All groups share one centre, and each spreads out both ways along 9 directions, with some noise.
In the rows, 128 means zero.
Known rows, each followed by its group:
[140 118 164  73 139 163 123 166  96 133 160 111 151 114  68 130 130 141
 126]
(3)
[150 150 107 155 175 123 123  98 136 112  82 138  97 114 120 116 131 118
 147]
(0)
[150  94 132 108 158 148 161 131 152 133 116 134  88 107  87 111 119 149
 163]
(2)
[113  82 126 124 164 129 157  73 158 140 130 164 156 112 118 155 151  98
 135]
(1)
[139 160 113 135 185 149 161  85 124 122 107  99  82  61 150 123 126 145
 130]
(0)
[134 107 158 114 157 158 124  95 120 139 143 124 142 101  82 147 145 127
 129]
(2)
[119 134 141  86 117 114 124 164 132 126 126 140 180 127 150 134 132 102
  97]
(3)
[162  68  99  92 184 156 168 104 128 160 156 178 169  82  65 115 134 112
 165]
(1)
[ 94 118 139 135 185 132 112 153  82 131 167 136 175 162 108 153 150  91
 119]
(3)
[130 143 107 106 156 147 127 110 121 145 131 140 156 105 107 136 124 113
 118]
(3)
[126 120 131 158 153 138 141 115 123 134 138 123 114 119 122 129 131 138
 145]
(0)
[109 115 155 100 102 126 150 165 143 124 128 145 164 121 124 149 135 135
 128]
(2)
[116 144  96 150 119 118 107 172 125 117 114 150 131 188  90 112 117 124
 146]
(0)
[109 107 120 147 172 103  87 135 126 141 122 163 131 183 151 148 129  72
 125]
(2)
[117 180 127  90 135 136 172 162 148 123  97 111 155  80 148 107 115 136
  91]
(1)
[102 119 164 106 152 109 166 153 164 102  99 146 178 116 130 134 158 105
 114]
(1)
[149 137 133 106  88 140 153 132 138 143 132 112 136  81 142 100 113 156
 115]
(1)
[166  92 150 123 147 143 122 139 106 140 150 134 135 116  76 109 132 135
 156]
(2)
[151 136 131 101 140 158 117 102 125 148 129 100  88 103 116 126 108 140
 124]
(2)
[109 102 176 121 112  99 137 185 129  82 121 143 164 160 106 144 164 129
 144]
(1)
[113 107 138 129 215 127 160 149 160 108  90 114  31 149 123 125 119 135
 161]
(2)
[ 83 112 152  81 144 112 139 201 116 121 145 143 182 155 149 161 143  96
 106]
(3)
[123 160 122 108  91 112 143 156 161 113  89 127 132 120 158 119 115 136
 111]
(2)
[132 143 148 133 156 130 126 127 130 126 105 137 146 106 124 138 137 117
 124]
(0)
[123 177  98 165 125 135 149  95 135 119 105 125 143  94 128 120 131 141
 125]
(2)
[151 123 114 135  96 121 106 123 127 139 128 164 167 127 115 126 127 117
 138]
(1)
[122 156 139 158 104 121 118 232  87 107 143 136 196 171  74  88 131 138
 136]
(0)
[174 120 156 107 134 112 105 204  78 114 151 156 252 132  66  61 162  92
 118]
(2)
[152 116 119 165 140 116  70  84 104 157 148 130 125 153 153 108 125  90
 110]
(3)
[103 117 170  98 116 148 129 193 125 146 148 131 153 142 102 162 118 140
 126]
(0)
[155 119  94 130 162 103 141  96 171 140  77 177 128  99 167 117 123  92
 139]
(3)
[125  99 135 156 114 114 141 114 139 127 136 133 133 135 137 119 143 129
 137]
(0)
[134  91 145 166  98 126 117 142 121 142 151 158 151 147 103 139 134 138
 164]
(3)
[181 109  93 190 122 117 103 101 108 162 144 140  98 131 151  85 106 129
 158]
(3)
[129 124 124 147 132 120 146  95 134 121 127 125 131 110 146 115 142 124
 124]
(0)
[ 77 152 131 133 137 117 186 188 145  93 102 159 190 121 118 159 149 130
 139]
(3)
[158 168 101 105 136 159 130 148  99 152 142 112 134  89 111  93  99 142
 119]
(1)
[132 100 159  41 158 142 145 198 117 126 143 138 158 123  82 135 133 123
 131]
(1)
[126 171 118 147 100 136 127 105 130 129 116 114 135 102 145 135 121 143
 111]
(2)
[121 157  74 158  81 135 119  77 111 135 150 128 137 120 142 137 122 137
 124]
(1)
[131 151 112 121 106 141 139 152 116 131 137 120 138 110 125 115 113 150
 128]
(3)
[132 158  77 125 165 161 117 100 117 158 124 134  94 115 108 143  94 127
 137]
(0)
[139 180 129 148  51 123  98 150 134 133 105 108  96 133 168 121  89 164
 119]
(1)
[109 182  88 228 138 122 175 157 120  91 106 112  94 132 124  86 126 175
 168]
(0)

New rows, each followed by its group:
[122 146 119 141 150 133 147 108 148 123  99 147 140 106 108 139 133 127
 137]
(3)
[106 162 104  87 141 160 152 133 123 133 132 108 123 105 124 145 108 142
 111]
(3)
[142  92 150  93 198 105 112 142 130 134 115 150 142 135 151 123 142  71
 116]
(3)
[131 138 166 154 168 123 166 141 138 111 105 111 152  92 134  85 150 130
 117]
(1)
[109 157 122 174 181 131 141 129  88  99 139 109 142 130 106 114 157 124
 130]
(1)
[ 97 120 157 127 115 126 133 148 150 133 119 145 154 142 132 163 131 125
 121]
(0)
[139 147 112 127 126 137 134 118 125 131 125 127 132 104 130 119 118 134
 126]
(0)
[105 116 155  89 115 140 102 143 155 162 119 168 160 145 117 189 112 105
 117]
(0)
[147  88 216  99 125 103 104 157 147 122 106 160 188 127 121 144 163 100
 119]
(0)
[146 146 139 116 182 113 107 159 106  92 101 128 141 145  95  98 150 100
 123]
(0)
[141 114 115 129  62 122 100 123 139 142 129 160 122 148 128 154 112 138
 152]
(1)
[107 162 146 156 182 182 129 150 111 170 123 138 123 100  96 183 101 145
 150]
(0)
[141 160 105 176 180 127 118 107 127 120  88 144 112 120 113 120 129 118
 151]
(0)
[123 114 125 176 145 110 115 123 136 121 114 155 128 167 110 127 139 110
 149]
(0)
[127 147 171 127 182 144 122 168 118 125 103 133 135 113  99 150 131 125
 140]
(0)
[123 135 116 123 155 142 120 137  98 140 151 121 134 129 123 126 123 120
 121]
(3)
[170 117 189 161 164 131 125 189  93 115 127 131 148 111  80  97 147 146
 166]
(0)
[143 117 159 136 154 146 116 145 116 146 128 141 135 117  99 142 126 129
 149]
(0)
[135 148 130 180 201 119 146 112 131  94  82 121  86 110 127 112 144 129
 155]
(0)
[141 116 151 106 105 136 118 175 113 140 150 137 162 136  98 118 124 134
 131]
(0)
[ 95  96 144 128 118 112 168 113 165 107 120 144 138 129 139 163 155 131
 139]
(1)
[127 117 118 142 121 133 149 121 125 132 145 117 116 122 133 113 127 144
 135]
(0)
[125 144 145 134 139 129 124 139 126 129 117 138 160 116 122 135 134 120
 121]
(0)
[106 119 125 131 160 129 157 177 121 122 139 143 144 137 112 131 131 128
 149]
(2)
[130 104 151 128  95 171 120 105 102 168 182 113 104 101 120 181 108 168
 150]
(2)
[ 99 104 103 127 110 123 142 138 133 122 154 119 103 175 124 120 123 133
 133]
(0)
[141 111 146  71 133 138 123 113 154 142 113 167 181 101  96 152 133 100
 121]
(3)
[123 154 101 106 107 139 148 149 137 128 121 115 104 118 131 123 102 155
 128]
(0)
[124 127 182  81 145 117 152 160 134  97 111 106 142 105 139 126 154 126
 104]
(0)
[120 138 107 130 128 152 124 149 101 145 162 124 143 137  98 121 112 135
 127]
(0)
[ 80 130  76 117  87 118 132 145 126 122 161 124 142 195 126 117 121 117
 105]
(0)
[124 142 168 117 101 138 149 200 126 125 130 121 151 113 117 128 120 161
 132]
(0)
[103 149 116 127 191 132 131 158  86 124 147  99 117 143 149 123 128 112
 108]
(3)
[139 139 188  90 142 138 114 132 161 150  77 161 165  79 136 184 127 112
 114]
(0)
[111 136 141 104 131 170 155 181  95 125 165 106 131 113  70 144 121 173
 148]
(3)
[122 151  89 144 109 111 178 126 145  90 113  96  81 118 157  85 125 162
 133]
(0)
[112 134 186 122  94 120 141 136 152 119 118  91 131 114 173 127 137 143
  89]
(1)
[ 90 128 150  50 103 126 193 167 180 109 106 126 148 102 149 156 130 141
 105]
(1)
[143 150 133 141  87 114 130 162 125 117 122 113 130 127 151  93 120 149
 122]
(3)
[140  87 119 105 208 143 125 146  88 155 165 149 136 129 107 133 127  97
 148]
(3)
[100 112 165  95 147 162 183 152 132 121 144 110 121  96  90 158 137 167
 146]
(2)
[157  94 161 121 124 143 121 110 146 137 118 163 155 110  65 140 138 130
 157]
(3)
[164 172  98 107 164 139 132 137 126 111  80 119  75  96 113 104 106 145
 146]
(0)
[161 132 154 164 179 139  94 163  94 132 117 155 148 129  66 117 132 118
 164]
(0)
[127 129 132 140 141 131 122 154 147 130  95 152  95 149 103 146 110 139
 163]
(0)
[145 127 151 145 129 120 148 145 150 110  92 130 111 112 115 109 132 149
 154]
(3)
[107 129 136 116 133 130 152 153 140 118 117 166 188 116 101 157 144 118
 138]
(3)
[127 159 158 111 161 168 163 175  91 132 147  87 130  73 113 128 121 167
 125]
(0)
[ 93 127 100 128  73 115 157 140 150 118 139 122 120 157 149 120 116 147
 121]
(0)
[110 124 142 196 137 151 155 172  93 139 173 111 135 133  97 119 126 167
 162]
(0)
[147  96 162 123 179 111 121 152 128 122 118 136 123 138 130 114 143 103
 138]
(3)
[108 158 122 132  89 129 165 142 153 117 108 128 139 100 144 139 123 157
 127]
(2)
[131 116 145 157 103 122 135 106 149 132 121 123 102 120 151 133 125 146
 138]
(1)
[116 168 150 146 114 110 147 159 143 101  95 114 144 119 152 112 136 138
 110]
(1)
